All groups share one centre, and each spreads out both ways along 9 directions, with some noise.
In the rows, 128 means zero.
Known rows, each followed by its group:
[145 178 140 148 118 144 115 111 118 125 133 147 140 118 169  99] : (3)
[109 131 160 167 149 103  92 118 100 171 147 114 127 117 156 150] : (2)
[175 179 150 124 111 117 114 135 147  73 125 143  85 126 177 115] : (0)
[ 94  99 151 138 125 128 164  96 117 134  77 107 152 158 129  81] : (2)
[185 149  89 120 117 172 120 122  83 102 116 121 130  81 124  66] : (6)
[ 91 108 143 170  84 152 128  96 158 112 134 153 103 140 134  95] : (3)
[168 135 146 106 163 174 120 110 155 113  65 120 184 173 178 149] : (4)
[162 138 145  99 128 123  95 137  91 119  72 126 152 131 138 147] : (0)
[122 157 159  80 114  82 162 105  58 190 122 126 108  88 124 155] : (5)
[122 183 112 111 129 126 130 137 125  95 116 118 111  47 140 124] : (1)
[124  56 134 157 189 144 103 125 113  72 127 116  75 128 142 111] : (2)
[142  42 136  92  89 148 143  81 119 119 122 133 101 172 125  89] : (2)
[ 91 151 149 136 160 126 104 119 173 147 157 161 171  80 156 173] : (1)
[150 112 142 168  83 112 113 156 120 142 107 158 132 174 103 130] : (5)
[154 169 158 106 166 143 121  86  69 161  83 119 139  71 174 146] : (4)
[ 90 133 148 102 124 104 105 108 143  87 150 115 105 142 167 101] : (5)
[ 89 168 129 160 103 124 130 129 150 172 159 163 191 132 124 116] : (3)
[126  95  99 126 135 124 141 127  99 174 154 128 170 161  91 107] : (6)
[121  78 123  81 117 139 111 108 162  75 158 154 127 145 145  96] : (2)
[134 118 119 135 141 124 114 135 128 104 136 115 125 150 135 103] : (3)
[ 81 128 116 107 115 113 132 124 156 171 182 136 138 138 112 176] : (2)
[154 139 123 115 120 148  77 146 154  85 119 140 128 125 151 152] : (4)
[142  89 111 113  95 130  87 161 134  98 116 145 137 130  92 148] : (4)
[177 130 120  97 127 108 137 142  85 155 103 119 158 126  96 140] : (1)
[142 165 104 149 120 143 148 141 127 103 143 129 117 143 133  68] : (5)
[111 121 155 101  70  87 173 111 176 126 122 121 132 128 116 100] : (6)
[106 137 148  80 171 109 134 145 115 130 102 163 180 132 122 170] : (1)
[141  77 184 144 152  75 122 148 118 112  94 134 113 178 135 152] : (6)
[129 114 104 144  94 165 133 122 111 145 143 167 144 103  89  96] : (0)
[ 56 120 121 108 139 118 155 124 180 135 163 134 131 142 119 162] : (2)
[149 109 112 127  82 101 103 161  94  89 131 137  82  80  87 110] : (4)
[119 116 116  99  96 138 108 123 126 165 102 133 220 118  99 130] : (6)
[100 176 138 117 107  89 118 147 167  73 151 142 130 161 156  94] : (5)
[152 146 156 127 126  56  96 174  76 100 111 125 105  64 111 122] : (4)
[114 132 136  84 142 157 127  78 143 157 129 122 182 144 162 132] : (3)
[146 177 128  94 158 129 154 128 115  89 101 121 128 110 155 101] : (5)
[128 140 146 185  86 118 142 176 110  93  97 214 119 133  82 101] : (0)
[102  64 122 142 123 117 159 133 128 107 131 119  98 152  86  82] : (3)
[191 179 165 143 164 124 102 118  94 129 117 125 125 117 193 120] : (4)
[109 155 140 126 205  77 112 148 121 131 165 105 125 118 151 162] : (0)
[175 111 142  86 140 137  95 113  99 122 109 131 137 147 154 147] : (6)
[126 103 152 124 144  95 157 110 179 163 171 139 174 195 148 119] : (4)
[138 140 152  90 208 131 145 127 190  68 135 144  88  78 180 181] : (5)
[201 140 164  71 167 125 139 107 114 115 115 142  89  82 180 168] : (6)
[146 129 141 131 129 151 103 118 142 141 106 126 156 162 154 161] : (5)
[ 95 162  80  93 105 180 109 104 144 133 158 134 155  63 130 133] : (6)
[138  56 149 116 126  84  68 110 127 165 151  75 168 121 131 142] : (0)
[ 86 110 129  76 101 125 109 115 157 137 141 154 158 126 117 156] : (1)
[129 164  93 135 156  76  92 195 130 159 190 128 187 120  97 163] : (3)
[125 153 114  93 125 133 118 127 173  91 156 131 125  71 146 130] : (1)
[125  93 120  91 112 153 115 106 138 106 107 123 169 164 137  90] : (6)
[119  88 110  95  93 127 124 126 123 166 164 145 126 146  90 167] : (2)
[ 90  42 129 102 115 121 125 115 113  88 106 112 144 158  96  74] : (5)
[108 144 166  94 117  93 144 115 204 103 128 131 168  97 154 118] : (6)
[142 109 155  69  95 119 129  99 156 133 130 151 145 153 143 144] : (2)
[198 131 131 120 104 145  64 145  71 113  83 137 120  81 128 155] : (4)
[158 136 175 150 155 113 100 125 142 144  98 116 145  88 169 169] : (1)
[129  72 110 136 125 140 117 116 140 160 157 120 127 126 101 148] : (3)
[162 103 145 138 158 147 111 125 119  88  75 121 120 100 146 112] : (1)
[147 158 145 116 124 151  94 135  95 134  68 174 206 116 137 142] : (3)
[106 134 121  82 122 133 158 110 181 103 167 149 158 128 134  88] : (2)
[ 93 137 147  92 180 154 139  96 101 140  73 116 166  96 147 156] : (4)
[111  76 156  97 182 118  61 115 103 130 101  99 153 129 159 184] : (0)
[165 132 114 110 142 132  99 132 117 178 165 138 145  79 119 183] : (3)
[113  65 157 112  56 142 110 115 159 131  89 187 166 159 100 145] : (0)
[181  99 131 114 186 144  93 161 160  66 101 147 157  89 139 141] : (5)
[133  78 158 144  88 118 123 108 111 149  76  82 112 140 119 126] : (1)
[118 140 154  75 135 103 159  80 153 131 175 112  74 102 169 130] : (3)
[138 178 158 125 115  87 120 132 139 132 172 138 102  85 160 134] : (3)
[132  66 130  95 130 115 157 108 150 150 131 107 153 188 117 127] : (1)
[ 95 108 175 143 114 118 100 103 163 137 108 115 138 116 158 163] : (1)
[ 92 124 122 142 135 108 121 149  90 137 121 125 146 141 109 116] : (0)
[142 186 136 137  64 110  97 153 127 129 136 178 147 115 130 119] : (0)
[ 84 139  95  87 116 166 148 103 171 122 140 131 181  67 122 105] : (6)
[104  85 131  45 161 138 114  71 151 124 133  61 147 159 174 144] : (0)
[ 50 131 133  61 128  65 143 126 126  83 161 133 137 104 124  76] : (5)
[149  76 141 133 113 114 143 117 100 152 139 138 126 149 101  97] : (4)
[130 115 126  97 109 114  98 167 141 117 110 140  95 148 102 227] : (2)
[176 113 170 124 149 100  98 141  84 174  84 136 183 151 126 172] : (1)
[102 129 113 166 149 156 113 152  84 116 126 182 124  95  95 126] : (0)
[154  83 133 130 118 113 121 150  86 140  99 149 161 108  77 114] : (5)
[ 72 127  96 116 106 174  71 115 110 149 145 149 111 111 119 197] : (6)
[111 140 107 154 127 122 165 136 103 138 121 115 126 122  96  88] : (2)
[142 156 142  72  94 101 146 102 159 137 152 110 101  68 145 141] : (4)

New rows, each followed by its group:
[110  89 142 162 155 115 116 141 125  96 128 126 113 162 128 110] : (6)
[128  88  91  79 168 161  98 116 145 172 155 122 187 134 117 192] : (3)
[ 98 119 104 158 158 111 124 160  76 192 155 148 179  92  69 134] : (0)
[ 72 114 142 142 115 114  88 132 154 108 129 139 126 138 135 152] : (6)
[107 112 128 179 172 133 128 133 104  92 118 108  96 119 127  85] : (2)
[ 98 101 114 114  95 134 146  94 156 104 181 134 112 153 134  61] : (2)
[144 108 141 100 195 136 152 116 106 145 139 147  91  95 135 186] : (6)
[ 78 103 136 177 147 105  90 156 138 113 145 135 119 157 123 146] : (6)
[175 163 130  88 145 149 126 105 155 119 161 144 110  84 175 145] : (0)
[ 80  93 122 118 100 113 168 100 150 209 157  94 162 140  83 140] : (1)
[184 127 118  59 126 149 150  90 112 140 137 122 143 136 150  92] : (6)
[110 123 147 103 157 128 173 119 148 143 115 146 123  49 111 173] : (6)
[ 61 100 109 124  67 160 111 113 127 140 122 167 168 155  91 111] : (0)
[129 139 157 107 133 111  84 130 168 101 122 136 184 130 161 130] : (6)
[ 89  90 123 121 183  96 163 139 121 194 154 136 184 110  75 158] : (0)
[170 156 172 118 170 106 172 114 188 106 126 104 152 170 195  98] : (4)
[189 177 129 135 140 109  75 170 111  83 143 139 104  83 150 130] : (2)
[137 183 188 113  97  83 139 135 105 133  89 169 154  88 144 128] : (3)
[146  84 128 180 117 116  72 161  58 120  94 125 112 190  99 118] : (6)
[110  73 140 134 120 121 134 150 173 150 121 175 184 151  84 175] : (5)
[132 101 155 146  92 125 145 114 116 135 112 140 105 112 111 105] : (3)
[147 130 125 142 119 115 106 144 109 127 128 129 146 127 123 108] : (6)
[115 124 137  79 150 111 102 156 154 140 120 149 181 116 109 220] : (2)
[171 134 132 103 127 129 124 150  56 106  53 129 125  97 107 116] : (1)
[121 103  84 143 139 210 162  80 126 137 144 128 120 129 121  73] : (3)
[181 130 115 119 108 141 199 125  95 157 109 120  91 119  94 112] : (2)
[ 92 106 161  84 148 121 128  94  89 179  95 131 174  98 121 167] : (4)
[ 44 119 131 124 142 116 130 122 177 101 141 128 159 152 128 116] : (2)
[151 111 122 152 136 111 144 137  82 150 142 129 104 137 103 109] : (6)
[ 84 117 128 131 170 136 118 131  69 129 105 137 145  95 108 130] : (4)
[176 168 148 125 120 102 106 130 115 158 167 139 113 103 147 169] : (2)
[ 76  82 139 152 164 118  68 118 123 140 172 133 161 124 141 143] : (2)
[142  69 143  83 133 121 104 129 123 152 111 136 152 112 104 197] : (3)
[137 129 171  97  79  95 121 113 144 108 101 129 111 131 154 133] : (6)
[109  90 116 104 162 132 149 141 154 123 122 136 107 131 100 192] : (2)
[109 159 117 145 179 137  96 167 116 102 116 138 163 116 133 133] : (4)
[ 83  46 137 106 146 131  82 104 139 113 148 141 157 152 133 127] : (2)
[154  92 139 163 161  91 104 164  82 159 119 130 189 185 100 125] : (6)
[ 87 102  87  66 168 192 116  93 121 168 163 153 170 124 124 181] : (6)
[171 128 130 174 157 136 122 142 105  96 132 135 112 153 148  79] : (4)
[173 191 135 118 167 102 155 158  98 128 114 130 133 102 132 140] : (0)
[102 140 131 144 112 137 151  99 151 142 168 141 122 116 142 107] : (3)
[179 120 157 183 155 130  77 130 118 129 139 157 139 117 166 125] : (1)
[ 54 170 133  97 137 115 124 141 137 109 145 168 142 101 131 152] : (1)
[131  72 166 117 148  75  93 123 155 139 142 103 152 139 142 154] : (0)
[161 109 120 142 181 120  91 154  59 160 153 144 141 164 121 158] : (6)
[165 139 163 111 102 113 124 118  95 172 103 168 133  46 114 164] : (3)
[ 85 108 116 110  94 156 100 105 112 116  93 134 148 162 121 114] : (0)
[144 142  94  85 140 134 162 145 160 135 189 155 125  90 105 147] : (2)
[105 139 136  95 104 133  82  96 173 123 174 136 132 125 178 154] : (0)
[143 132 121 200 188 161 109 131  75 148 141 157 157 175 147  95] : (4)
[113  84 140 145 109 183 144  98 113  84  60 149 117 155 127  72] : (3)
[106  72 152 136 113  81 126 123  91 172 168 153 132 145  97 119] : (4)
[117 143 136 114 127 121 160 100 168 132 177 117 111 132 150 105] : (4)
[ 43  90 153  94 116 115 155  88 171 170 116 132 193 178 118 142] : (2)
[174 190 164 142 147 103 103 149 108 124  91 128 152  92 161 130] : (2)
[ 71  99 113 116 152 104 122 196 113  84  86 168 188 142  60 128] : (3)
[103 125 179 112 115  67 167 125 174 155 140 140 113 112 124 168] : (6)
[ 95  86 137 116 102  95 142 118 114 167 128 112 130 202 103 132] : (1)
[143 103 127 137  86 120 136 112 135 146 139  82 103 142 119 102] : (1)
[146 129 120 159 122 145 126 142  93 108 111 155 116  91 106  99] : (3)
[131 139 115  71 122 121 125  90 152 132 163  62 139 143 166 107] : (0)
[160  91 144  96  46 114 102 109 158 181 144 138 194 122 108 139] : (0)
[128 115  91  72  91 189 137  81 100 143 116 131 129 104 109 123] : (6)
[128  91 156 119 115 121 139 117 184 120 141 174 130 133 130 140] : (0)
[130  59 141  47 174 118 120 132 105  96  62 119 158 152 118 164] : (3)
[100 113 127  91 125 111  81  80 167 117 186  56 117 151 189 117] : (0)
[143 123 155  97  96  52 146 122 149 173 182 133 133 111 122 138] : (4)
[132  71 131 171 148 146 106 135  64 105  64 103 127 131 109  81] : (2)
[110 145 109 155 199 133 174 166  56 121  98 145 121 110  84 107] : (0)
[182 149 146 159 146 139  96 123 120 104 138 132 109 161 188 103] : (4)
[129 155 139  84  84 105 174 103 162 192 161 141 113 146 128 175] : (2)
[143 153 139 150 204 117 140 158 115  97 149 149  84  95 142 130] : (0)
[125  97 181 183 185  51 125 183 139 136 107 142 161 144 109 154] : (6)
[ 87  99 127 100 125 105 165 129 120 104 131 136 126 132  97  85] : (5)
[ 97  93 126  88 133 140 124 105 184 108 146 141 148 135 136 134] : (1)
[180 146 132 145 144 181  83 110  98 116 100 137 118 134 181 127] : (4)
[106  96 125  79 151 140 144  89 162 129 146 109 133 137 147 135] : (0)
[129 124 133  94 170 119 106 113 105  97 110  80 114 142 169 131] : (0)
[194 129 119 169 127 112 136 161  82 146 137 140 134  79  86  89] : (0)
[157 152 154 152 199  89 162 161 109 164 147 149 111  42 115 175] : (6)
[162 134 134  78 140 137 136  94 164  85 136  89  88 140 186 114] : (0)
[153 113 193  90 104 114 116  75 144 124  99 123  98 129 195 142] : (3)
[ 91 165 135 126 121 121  88 137 119 133 162 178 144  90 136 152] : (1)
[187  94  88 115 136 167 125 120  56 131 119 120 146 161 113  68] : (6)
[151 132 132 141 110 116 126 110 138 154 188 134  78  69 138 140] : (3)
[186 137 118  91 145 137 217 100 109 124 145 122  72  72 131  69] : (6)
[ 95 107 154 107 117 110 110 134 151 153 102 136 195 129 112 164] : (6)
[149 129 127 124 129  93 120 165  44 134  96 131 134  43  73 121] : (4)
[ 86 116 113 155 110 141  84 114  91 123 187 158  78 115 123 121] : (4)
[108  56 102 109 128 167 135 118 124 166 118 150 175 154  82 138] : (4)
[130  78 142  83 194 127 134 103 136 144 152 143 149 186 154 150] : (6)
[185 140 117 166 147 126 154 140 119 122 154 129 124 144 135  70] : (4)
[102  72 100 115 120 163 122 126 136 158 139 153 178 154  83 149] : (4)
[138 148 170 140 184 102 124 111 127 185 151 128 151  85 165 173] : (2)
[ 94 169 131  72  84  83 106 146 101 145 126 149 142 126 109 173] : (1)
[156 125  86 108 150 125 157 114 196 130 235 112 132 130 146  97] : (1)
[197 135 127 105 129 125 100 137 100 141 150 154 157  79 134 128] : (2)
[155  28 152 152 166 117 139 141 114 110  98 138 108 117  98 113] : (0)
[194 138 142  94 118 116 114 132  97 130  76 104 149 131 138 129] : (0)
[125 138 135 147 117 131  95 128 133 160 157 152 150  77 133 146] : (1)
[181  92 143 156  94 105  74 138 132 188 154 135 115  89 108 198] : (3)
